There are 10 hidden switches. A switch that is on adds its own fixed numbers to the row, and there is some noise. The rows also spread widely along 13 directions, which tell nothing about the answers.
(in the rows, 128 means zero)
Known rows, each followed by its switches (1 for on, 0 for off):
[134  97 140 101 152 141 138 103 160 148 135 159 118 101 109 133  86 144
 117 147 126 107 133 101  85 110 115 143 145 137]	1 0 1 0 0 0 0 0 0 1
[153  93  91 112 149 127  87 185 168 145  85 131 173  78 141 128 123 219
  91 107 141 134 105  80  93  85 161 161 103  67]	0 1 1 1 0 1 0 0 1 1
[106 105 109 126 146 167 114 120 151 143  79 174 141 127 110 131 115 125
 130 122  96 146 133 110  89 103 156 150  87  98]	0 1 0 0 0 0 0 0 0 1
[ 86 131 140 152 106 136 100 115 138 117 119 107 130 103  97 135 137 133
 124 133 150 100 148 115 112 131 149 130  96 143]	0 0 0 0 1 0 1 0 0 0
[100  78 105 141 121 112  76  71 113 106 116 119 129  96 103 118 137 128
 126 145 132  94 133 108 112  77 152 147 146 106]	1 1 0 0 1 0 1 1 0 1
[107  61 102 155 108 140  88 115 138 158 115  96 164  26 125 134  64 182
 137 132 184  85 152 128  94 109  89 172 117  98]	1 1 1 0 1 0 1 0 0 1
[ 81 100 180 144  99 167 178 102 133 222  83 128 104  71 110 130  99 147
  89 219 136 152 172 117  59 140  70 166 110 156]	1 1 0 0 1 1 0 0 0 1
[ 81  63 110 155 101 151 102 146 106 124  82 141 148 114 124 116 136 172
 111 111 132 186 148  89  37 129 183 124  84 108]	1 1 0 1 0 0 1 1 0 1
[119  73 116 155 144 126 126 105  86 120 125 131  89  79 148 129 117 142
 182 163 156 132 144 108  89 140  99 134 132 126]	1 1 0 0 0 0 0 1 0 0
[106  96 107 133 151 123 132 133 154 182 120 136 170  60 136 129  78 144
 134 125 151 143 161 137 113  97 107 164 111  94]	1 1 1 0 0 1 1 0 0 0
[ 52 125 146 177 152  77 130  91 124 132 122 146  97 100 124 115 183 142
 137 179 134 174 146 105 110 131 179 106 104 116]	1 1 1 1 0 0 0 1 0 1
[ 66 107 140 151 147  87 135 140 146 150 149 112 135  57 134 114 109 143
 138 132 157 159 168 120 108 134 137 120 105 128]	1 1 0 0 1 1 0 1 1 1
[ 91  31 133 131 166  93 113 109 104  74 206 142 102 135 142  73  93 143
 174 122 142 139 114  95 103 149 146  82 142 129]	0 1 1 1 0 1 1 0 0 1
[104 134 145 111 132 136 150 182 157 179 124 136 162  99 115 111 101 166
  79 122 122 163 132 115 102 125 120 138  99 111]	1 1 0 0 1 0 1 0 0 1
[121 110 116 115 105 111 125 142 125 144 116 117 150 104 118 138 158 157
  59 151 142 131 141 108 104  88 147 137 152 104]	1 1 0 1 0 0 0 0 1 1
[ 72 134 142 134 170 104 121 147 130 142 159 166 135 164 109  72 156 116
 104 165 105 155 114 100 153 110 169 119  94  72]	1 1 0 1 0 1 1 0 0 1
[114 123 120 127 158 111 126 135 127 169  71 128 126  88 124 110 171 124
  97 175 118 151 134  87 131  73 140 172 119 102]	0 1 1 1 0 1 1 1 0 0
[126 156 116 136 167 114  67 187 145  95 149 146 151 119 126 102 139 219
 139 107 137 118  71  91 120 139 163 115  81  61]	1 0 1 0 1 0 1 1 0 1
[102 105 134 111 117 102 152 110 103 121 109 102 122  99 138 104 145 138
 105 136  90 163 111 139 128 122 118 104 162 136]	0 1 0 1 1 0 0 0 0 1
[106  95  92 169 148  99  96  89 162 116 120 148 148  73 119 165 119 145
 154 107 182 120 175 109  92  91 182 137 110 114]	0 0 0 0 0 0 1 0 0 1
[ 58  78 145 147 107  86 139  84  93 150 172 107 141 129 134  70 109 104
 109 154 114 169 149 157 139 123 122 101 158 123]	1 1 0 1 1 0 0 1 0 0
[ 77 108 105 120  99 139  97 134 126 135  68 102 182  99 127  77 126 133
  96  88  63 152 110 144 137 104 160 134 101  91]	1 0 1 1 1 0 0 0 0 1
[ 89  94 144 170 131  91 110  98 125 176 101 135 133 111 137  84 149 195
  91 186 128 169 129  96 114  99 163 145 116 100]	1 1 0 1 1 1 1 0 1 0
[ 94 133 139  98 162 165 176 110 151 164 136 184 137 126  96 159  92  75
 136 151  98 147 185 142  64 125 100 135 122 132]	1 0 0 0 0 1 0 1 1 0
[113  72 132 140 137 110 146 122 124 178 148 158 138 117 127 118 113 161
  86 180 165 162 156  98  79 100 125 140 144  99]	1 1 0 1 0 1 1 0 0 1
[ 93 123 146 117 161 105 166 126 150 169 144 158 140 115 114 108 117 138
  92 151 109 166 137 122 117 109 133 123 133 113]	1 1 0 1 0 0 1 0 0 1
[130  72 105 114 122 100 131 161 108  93 161 143 138 115 139 149 139 171
 108 118 171 164 140 103  58 128 139  93 158 100]	1 1 0 1 1 1 0 0 0 1
[ 84  92 168 152  95 151 100  83 144 167 162 130 151 123  88 120  84 222
  83 200 153  82 124 130  68 138 104 137 126 106]	1 1 0 1 1 0 1 0 1 1
[147 118 128 108 186 101 144 131 127 146 157 160 123 115 142  98 108 155
 129 161 123 139 106 108 134 106 104 137 150  99]	1 0 0 0 0 1 1 0 0 1

New rows. What belongs after each?
[121 114  88 168 155 131  91  63 122 159  62 171 143 113 141 136 150 171
 148 185 108 131 109 139 126  84 129 167 116  42]	0 1 1 1 0 0 0 0 0 0
[120 141 132 126 126 143 137 164 120 147  86 137 122 118 111 146 176 134
  88 169 132 151 139  90  87 116 128 142 111 106]	0 1 0 1 1 0 0 1 0 0
[158  54 110 126 169 121 132 114 115  84 144 172  85 107 152 148 104 180
 180 126 156 143 121  85  53 141 126 109 148 130]	0 1 0 0 0 0 0 0 0 1
[104 142 114 142 129  74  87 167 139 119 148 119 149 123 113 106 181 121
  78 119 158 135 138  81 148  82 205 121 114  92]	1 0 0 0 1 0 0 1 0 1
[ 72  86 157 170 108 122 145  80 101 137  93  99  94  42 134 138 135 192
 145 185 153 140 151 122  61 164  95 126 128 163]	0 1 1 1 1 0 1 0 1 1
[153 100  70 112 160 119 104 172 113 131 101 149 141 101 139 125 163 113
 115 134 140 126 127  80 137  68 143 163 130  55]	1 1 1 1 0 0 0 0 0 0
[ 90  74 127 185 160 121 107  19 123 172 113 167 131 109 145  91  81 181
 166 203 108 133 119 151 114 116 110 148 124  78]	1 0 0 1 0 1 0 0 0 1
[132 109 128 135 141 167 118 166 128 164  85 139 116 109 127  97 120 127
 114 154 128 127 127  70 117 115 129 171  81 113]	0 0 0 0 0 0 0 0 0 1
[ 84  48 127 170 196  84 157 138  95 161 170 161 103  75 168  93 101 132
 185 171 178 195 182  86  82 146 106 125 117 106]	1 1 1 1 1 1 1 1 1 0
[ 97 123 148 147 143 130  80 150 157 167 182 118 151 120 111  85  93 160
 114 170 160  73 120 111 161 120 127 154  83  78]	1 1 0 0 0 1 0 0 1 0
[ 46 103 101 133 147  50 120  54 157 108 158 135 190 103 129 112 108 126
 140  79  82 175 139 201 146  94 177  79 150  88]	1 1 0 1 1 1 0 0 0 1
[ 88  88 123 154 131 133 112 118  99 127 113 131 117 103 127 107 140 145
 144 163 137 136 136 105 102 132 133 134 100 106]	1 1 0 1 0 1 1 0 0 0
[121  90 104 134 155 127 137 119 133 155 157 189 165 161 124 131 102 112
 113 133 143 163 164 122  94  95 142 130 134  85]	0 0 0 1 0 0 1 0 0 0
[121 149 147 106 173 119 132 118 181 150 147 137 144  69 105 142  89 197
 125 146 124  91 111 134 117 118 106 142 128 115]	1 1 0 0 0 0 1 0 1 1
[ 84 103 144 127 141 111 132 143 159 148 148 150 157 130 136  93  93 166
 114 105 109 188 121 133 104 135 151 104 103 107]	0 1 1 0 1 1 0 0 0 1
[106 156 142 129 155  86 108  97 149 117 109 106 123  99 118  96 155 143
 120 141  88 110  92 125 183 104 154 123 129 125]	0 0 0 1 1 0 0 0 0 0
[ 47 127 124 151 133  60 127  88 144 112 154 154 160 128 117 136 168 158
 109 121 129 188 150 153 102 113 203  77 127  98]	1 1 1 1 0 1 1 0 0 1
[109  72 110 125 125 100 110 137 112 111 143 121 152 108 129 107 121 153
 111 104 137 155 136 106  93 107 152 112 144 110]	1 1 0 1 1 0 1 1 0 0
[ 91 113 137 157 129  91 111 129 123 142 142 126 133 108 133 107 147 175
 111 160 150 150 125 113 115 125 143 118 121  93]	1 1 1 1 1 0 0 1 0 0
[103  67  98 126 158 110  83 101 127  66 133 131 129  83 124 108 100 146
 182  80 115 109 113 110 113 117 157 114 124 115]	1 1 0 0 1 0 1 0 0 1
[ 70  94 127 157 114 148 120  80 132 163 106 100 160  65 122 121  72 155
 147 149 119 122 140 177 108 137  87 143 110 108]	0 1 0 1 0 0 0 1 0 1
[ 99  87 110 140 114 137 128 143 118 130  89 137 130  90 132 140 139 143
 125 122 142 169 159 104  66 125 154 131  99 120]	1 1 0 0 0 1 0 0 0 1
[ 55  69 115 191 112  92 102 110  73 111 113 132 119 116 141  93 170 154
 136 145 145 194 149  98  80 132 183 102 104 102]	1 1 0 1 1 0 1 1 0 1
[ 97  58 102 153 105 169  91  38 105 106  93 140 132 104 104 155 100 130
 159 154 127  98 153 137  45 121 112 138 136 113]	0 0 0 1 1 0 0 1 0 1
[115  61 118 134 152  94 135  77 137 155 109 138 128  96 146  91  96 114
 121 118 109 175 152 107 111  77 163 138 150 146]	0 0 0 0 0 0 0 1 0 1
[ 70  53 124 183 149 171 126 108 109 165  71 152 120  81 137 101  84 151
 176 155 125 176 156  99  54 151 120 154  61 114]	0 1 0 1 0 0 1 1 0 1
[ 75  82 123 170 129  90 105  86 126 170 145 141 171 123 128  79 105 149
 100 148 133 166 147 129 119  90 160 130 130  83]	1 0 0 1 1 0 1 1 0 1
[135 101 107 122 174 123 149 136  91 125 116 171  97 112 144 140 147 116
 157 167 126 161 141  98  84 118 101 135 144  97]	0 1 0 0 1 0 0 1 1 1
[ 93 106 156 125 135 143 116 130 119 151 125 109 140 102 131  63  90 196
 121 156  94 134  85 127 108 152  99 130 108 112]	1 0 1 1 0 1 1 1 0 1
[117 127 124 166 141 110 113 131 127 160 144 166 144 149 136 129 138 176
 115 166 159 167 131 121 105 117 139 127 113  69]	0 1 0 0 1 0 0 1 0 0
[ 66 116 116 139 171 120 116 104 159 126 164 167 157 119 104 121  95 111
 158 124 112 124 139 152 130 124 146 112 100  75]	1 1 0 1 0 0 0 0 0 1
[ 85  57 135 146 121 119 157  68 115 157 140 111 133  73 133 118  71 130
 135 157 148 142 171 148  89 128  90 129 153 155]	0 0 0 1 0 1 1 0 0 1
[ 88  59 122 159  90 139 141 121  83 168  68 108 132  60 148 114 125 175
 110 161 141 177 162 113  58 132 106 148 122 126]	1 1 0 1 1 0 1 0 1 1
[128  83 108 100 125  98 126 137 129 110 182 144 166 151 133 125 113 159
  88 105 136 152 115 137 102 106 144  93 173  89]	0 1 1 1 0 0 0 0 0 1
[ 49 132 155 164 163 110 141   4 177 167  73 152 117  61 109 115  96 134
 168 158  61 144 142 163 125 118 141 138 106 150]	1 0 0 0 1 0 0 0 0 1
[124 148 148 118 174 105 116 166 167 166 146 146 121 114  99 105 158 145
  71 190 142  94 116  62 154  84 155 158 109  85]	1 1 0 1 0 0 0 0 1 1
[ 96 108 137 151 132  60 114 106 116 120 189  93 121  73 131 127 140 175
 126 171 192 108 145 122 122 118 125 116 160 125]	1 1 0 0 0 1 1 1 1 1
[117 135 117 124 128 120 116 129 108 131  99 164 140 167 122 112 190 148
  78 151  98 165 113 100 110  94 177 126 128  88]	1 0 1 1 0 0 1 0 0 0
[ 96  91 126 149 180 114 103 182  92  77 145 190  97 180 156  47 159 155
 164 114  95 196  80  55 105 169 195  79  72  80]	1 0 1 1 1 0 0 0 0 1
[132 154  70 124 150 111  88 179 151 126  98 156 182 106 112 163 187 151
  92 112 150 130 132 101 123  65 181 150 105  38]	1 1 1 1 0 0 1 0 0 0
[112  85 123 117 120 102 167  64 128 133 113 149 119  82 130 171 127 153
 118 137 129 170 160 144  56 109 128 112 181 152]	1 1 1 0 0 0 0 0 0 1
[ 66 135 144 109 103  97 160 123 117 124 199 109 181 139 122 118 107 149
  99 114 111 166 130 208 125 151 109  68 157 115]	1 1 0 1 0 1 1 0 0 0
[119  75 123 134 120 110 105 132  99  67 116 104 113  97 144 116 145 198
 136 108 143 154 112  86  61 147 164  94 131 150]	0 0 0 1 0 1 1 1 0 1
